The first 7 rows are patterns. Each new row is the sum of 2 different patterns, raised or lowered, with some noise. Before adding, each is slid sideways (what falls off one end comes back at the other) and multiplied by a number that may be negative. Names go in the order of the patterns.
Some rows, each with the names of its patterns after it:
[ 0.14 -2.14  1.44 -0.44  4.21  4.79  0.16 -1.82 -0.24 -0.49  2.25 -1.40
 -1.17  1.23 -4.79 -0.59  2.23 -1.04  1.08 -4.79 -1.02  0.15 -1.46 -0.45
 -4.60 -1.16  0.54 -0.05 -0.26 -2.29 -4.61  0.21 -0.02 -0.71]
K_175
[ 0.22 -0.62  0.22  1.16 -0.13  0.39  1.89  1.38 -0.04  2.22  3.11 -0.91
  2.35  1.23  1.55 -0.64  0.17 -0.65  0.28 -1.16  0.83 -3.52 -1.08 -1.74
 -0.52 -2.57  3.27 -2.32  0.74  2.08  2.39  0.55  2.57 -2.64]
K_154
[-0.78  3.89  0.02  1.60  0.54  2.74 -2.31 -1.65 -0.92  1.08 -2.07 -0.75
  0.59 -1.36  1.02  1.05 -2.09  0.13 -2.85 -3.33 -1.87  0.23  2.38  1.70
 -0.45 -0.10  0.55 -0.05 -0.72  0.62 -1.15  0.77  2.49 -1.98]
K_254
[-2.70 -2.51  1.55  0.42  0.79 -2.34  2.00 -2.63 -1.36  0.18 -1.40  0.31
 -1.13  0.84  1.19  3.53  0.13 -0.34  0.16 -0.44  1.27  0.24 -0.24 -0.60
  1.98  0.53  1.99  0.87  0.83 -0.27  1.08  0.07 -2.22  0.03]
K_667
[-0.42 -1.21 -0.66 -0.78  0.58  0.37  0.34 -0.85 -0.33  1.63 -0.09  0.02
 -1.30  1.70 -0.09  0.97 -2.95  1.83  0.67 -0.15 -0.79  3.83  0.43  0.67
 -0.94  0.26 -0.72  1.56  0.54  0.86  0.50 -0.18  0.28  0.08]
K_627
[ 0.69 -0.05 -1.80  1.38  0.43 -0.30 -0.07  0.12 -4.75 -2.35 -0.37  1.34
 -0.12 -2.97 -0.39  1.17  0.78 -0.61  0.61 -1.09  0.37 -3.94  1.16  0.32
  1.73  0.09  2.51  2.62  1.00 -0.49  0.59  0.92  1.15 -4.65]
K_488
[ 4.73  1.37  2.55  2.16  0.01 -0.44 -0.09  0.85 -4.79 -0.01  0.01 -0.40
  1.27  1.83 -0.41 -0.78 -1.32 -0.68 -1.41 -0.24 -1.25 -3.17  1.64  0.00
  3.35  1.92  0.31 -4.55 -0.86  4.79 -0.91  0.29  0.10 -2.72]
K_118

New rows, each followed by the names of its patterns:
[ 0.88  1.04  2.69  3.35 -0.56  0.93  0.59  1.91  0.83  2.10  0.16 -0.59
  2.42  1.50  3.89  2.90  2.04 -0.83  1.81  5.15  1.73  1.79  1.75 -0.10
  5.28  2.79  2.49  3.22  1.72  2.18  0.87  2.30 -1.81  3.43]
K_627 K_118
[ 0.81  2.68  1.53  2.62  1.54 -0.36  3.80  2.40  4.86  3.37  2.32 -1.80
  1.78  6.64  1.67  2.10  2.31  0.81  6.31  3.42  3.79  5.14  2.35  2.49
  0.82  3.87 -1.31  2.28  1.98  3.86  3.55  4.27  1.59  1.84]
K_627 K_118
[ 0.05  2.65  1.30 -1.68  0.54  2.28 -0.39  2.56  3.26 -0.30  1.86  0.08
  3.91 -3.57 -1.55 -4.25 -2.93 -2.33  0.47  0.54 -1.13 -1.04  1.81 -1.33
 -1.02  0.81 -2.86 -3.61  0.72  1.23  4.98  0.13 -0.50  1.45]
K_175 K_254
[ 2.72  2.18  2.84  6.29  5.21  4.40  0.21  2.21  7.51  2.90  2.38  2.20
  4.74  0.60  2.59  1.79  6.97  0.25  1.85  1.28  1.63  0.88  0.69  0.29
  2.97  0.29 -0.36  0.34  7.07  3.36  3.73  4.00  1.13  2.51]
K_254 K_488
[-2.39  4.22 -0.55 -0.29  2.52 -1.70  3.10  3.14 -1.22  0.52 -0.09  3.34
  2.05 -2.12 -1.41  0.68 -2.35  0.84 -1.77 -1.35 -3.88 -4.56 -2.38  1.16
 -2.49 -2.54 -4.15  0.74  2.11 -0.61  3.58 -0.22 -2.47  0.22]
K_175 K_254
[ 1.06  1.36  0.90  1.98  0.45  3.97  1.95 -0.35  2.00  4.48  0.41 -0.71
  0.71  0.69 -2.68 -0.83  0.70 -1.90 -0.59 -0.51 -1.43 -2.40  2.88 -2.20
  1.51  2.20  2.75  1.56  3.94 -1.32  1.54 -0.69  0.42  1.29]
K_154 K_627
[ 3.17 -1.05  1.18  1.97  3.01  1.15  2.45 -1.54  1.95  0.67  2.11  1.97
  1.17  0.85  2.74  1.79 -0.60  2.36  1.40 -1.37  3.35  1.85  2.36 -1.23
  1.98 -1.34  0.09  0.07  0.57 -1.51 -0.78 -0.08  1.06  0.97]
K_154 K_667
[-0.57 -0.19 -3.23 -1.45  2.29 -2.03  0.90  0.60 -0.30 -2.45 -2.59 -1.72
 -1.52 -3.63 -3.13 -1.43 -3.87 -0.54 -3.51 -4.48 -3.10 -4.78 -6.67 -1.44
 -3.37  0.41  0.92 -0.72 -1.81  0.22 -3.86 -2.44 -1.84 -2.82]
K_154 K_254
[ 3.84  2.19  4.88  3.38  3.81  2.67  3.79 -0.12  3.74  2.33  1.34  0.96
  1.77  0.69  5.28  2.31  3.06  1.76  2.56  2.62  2.68 -0.24  2.49  2.95
  1.04  0.04  5.05  1.14  2.00  0.93  3.18  1.99  3.67  2.75]
K_154 K_627
[ 2.25  2.86  1.18  3.08  3.98  2.99  2.66  2.08  2.30  2.60  4.48  2.45
  1.86  1.23  3.66  2.17  4.06  2.50  1.42  3.08  3.34  4.37  1.50  2.61
 -2.38 -0.21  6.36  2.28  3.22  0.51  2.62  2.69  1.97  3.93]
K_667 K_118
[ 0.14 -0.17 -0.61 -0.23 -2.01  2.07  0.35  2.52  1.53  0.25 -2.17 -0.39
  2.32 -1.10  0.01 -0.30 -1.11  2.96  1.20  1.01  1.17  1.13 -0.05  0.12
 -0.21 -1.46  0.03  0.78 -1.74  1.86  1.53 -0.20 -0.82  1.75]
K_627 K_118
[ 1.86  0.95  0.38 -0.38  1.52 -4.97  0.36 -2.84  0.79  1.62  3.21 -0.09
  1.42  0.92  0.32 -1.66  0.46 -0.27 -1.90 -1.98  0.57  3.30  0.50  1.60
 -3.63 -0.69  4.54 -0.74 -3.12 -1.54 -2.44  5.43  1.32  0.37]
K_488 K_118
[ 2.29  1.83  1.03  3.16 -0.93  5.79 -0.26 -1.25 -1.31 -0.18 -0.59  2.10
  0.70 -1.61 -2.75 -0.53  1.73  0.37 -0.98 -2.21  1.49 -0.74 -3.14  4.60
 -1.35 -2.04 -0.21  0.39  3.57  1.85  0.21  2.56  0.04  6.88]
K_175 K_154
[-4.18 -6.78 -0.61  0.35 -0.16  0.03 -5.07 -2.05 -3.42 -3.76 -1.04 -2.39
 -0.91  0.03  0.01 -2.25  2.02 -1.26 -0.99 -2.36  1.29 -3.32 -2.26 -1.92
  0.48 -3.38 -1.39  1.18 -3.98 -0.54 -2.86 -4.86 -1.62 -1.04]
K_254 K_118
[ 2.46  1.17 -2.48  0.24  4.53 -0.16  1.91  0.22 -2.98  5.45  2.33 -0.57
  2.21 -0.56  0.00 -1.30  3.33 -0.94  1.49  0.04  2.26  2.24  1.53  1.63
 -0.43 -0.84  2.00 -0.20  2.95  2.68  0.09  1.69 -1.09  1.83]
K_254 K_118
[-2.46 -0.97  0.51 -1.56 -1.54 -0.23  1.27 -0.59  5.82  3.38 -1.18 -1.90
 -0.91  3.91 -1.50  0.37 -0.12  0.05  0.01  0.30  0.12  2.59 -2.23 -3.21
 -1.83 -0.19 -2.58 -2.45 -2.05  0.02 -0.65 -0.84 -2.82  3.36]
K_667 K_488
[ 0.67 -2.31  0.69 -1.18  1.43  2.61 -1.17 -1.22  3.65 -0.27  1.61  0.97
  2.81 -1.95 -1.17 -0.10  1.75 -1.40 -0.87  0.67 -1.14  1.68  1.57 -2.55
  0.42 -2.47 -2.45 -2.34  0.53  2.13  3.41 -1.12 -0.06  0.80]
K_254 K_627
[ 2.15  2.53  2.52  2.38  0.12  4.78  2.50  2.70  2.91  1.10  0.61  4.33
  1.44  4.99  4.94  1.38 -3.59  3.21  5.12  1.43  2.02  3.96  0.80  8.02
  4.27  6.56  4.43  6.84  4.04  4.93  4.60  1.69  0.11  5.79]
K_154 K_118
[ 2.67  0.64 -2.41  0.77  0.12  0.74  3.04 -2.15  0.10 -1.55 -1.20  0.12
  1.30  0.71 -1.24  3.55  0.43  1.35 -0.45 -0.23 -1.52  2.72 -0.26  0.71
  0.86  2.00 -2.04  0.88  1.90  0.06  0.37 -1.17 -1.79 -0.10]
K_627 K_118
[-3.33  0.85  1.96  2.24 -0.53  1.85 -1.62 -0.21 -0.93 -1.14  2.00 -0.70
  0.67 -0.83  2.40  0.14  1.72  2.06  1.76  2.36  1.28  0.55 -0.68 -0.82
  0.17  0.42 -0.79  0.81 -3.92 -1.20 -1.95 -1.15 -3.72  2.29]
K_154 K_627
[ 0.57  1.75  0.09  0.86  0.47  1.02 -0.65  3.24  0.41  2.14  2.13  1.16
 -2.34  4.28 -0.08 -0.20 -0.96  1.61 -2.63  1.20 -0.32  1.59 -0.92 -0.83
  0.76 -0.62 -0.29  0.05 -0.81 -1.01 -3.34 -0.79 -2.35 -0.39]
K_154 K_254
[ 5.10  1.86  6.78  4.72  1.12 -0.73  0.83  3.81 -3.13  0.05  0.27  0.95
  1.40  3.40  0.18  3.39 -1.20  0.05 -2.01  0.56 -2.37 -4.11  1.34  1.09
  3.26  1.78  0.06  0.39 -0.44  5.17  1.43 -0.08  0.43 -1.36]
K_488 K_118
[ 3.72  4.26  0.83  3.48  2.55  0.02  3.33  4.84  3.25 -1.24  2.20  1.07
  1.86  2.30 -0.02 -1.87 -0.47 -0.75  1.25 -0.13  4.27 -0.57  4.66  3.33
  3.63  2.25  2.97 -1.28  2.05  1.55  2.54  2.90  2.30  2.08]
K_154 K_118
[-2.32 -1.67 -2.29 -2.91 -1.04 -2.70 -4.33 -1.29 -2.45  0.17 -1.97 -1.30
 -3.19 -1.27 -4.65 -2.53 -2.33 -2.05 -5.35 -2.40 -3.19 -0.86 -2.93 -3.11
 -2.66 -2.37 -5.14 -2.79 -3.12 -2.97 -4.02 -0.96 -0.48 -1.21]
K_254 K_627
[-0.94 -1.08 -2.34 -2.16 -2.16 -1.56 -7.02 -2.97 -3.11 -2.42 -1.55 -2.64
 -3.03 -3.22 -2.91 -4.55 -3.65 -3.70 -1.42 -6.60 -1.97 -2.69  0.48 -4.31
 -2.87 -6.70 -2.62  0.91 -2.83 -3.70 -3.14 -5.55  0.77 -1.44]
K_627 K_118
[-2.82 -5.20 -2.11 -0.21 -3.45  1.29 -6.09 -2.64 -2.40 -3.05 -2.95 -5.17
 -2.76 -0.85 -1.73 -2.30 -3.85 -6.21 -2.12 -2.88 -2.98 -2.40 -3.62 -0.51
 -2.17  1.18  2.05 -0.73 -3.63 -2.30 -3.34  1.04 -3.42 -2.42]
K_175 K_627
[-0.78 -4.75  0.89 -0.24 -0.53 -3.29 -0.50 -1.86 -2.43 -1.62 -2.53 -4.81
 -1.10 -3.28 -0.29 -1.01  1.05 -3.58 -3.55 -2.28 -0.55 -1.71 -1.29 -3.51
 -1.43 -2.89 -1.15 -2.23 -4.12 -0.45 -0.47 -4.44 -2.31 -2.18]
K_154 K_254
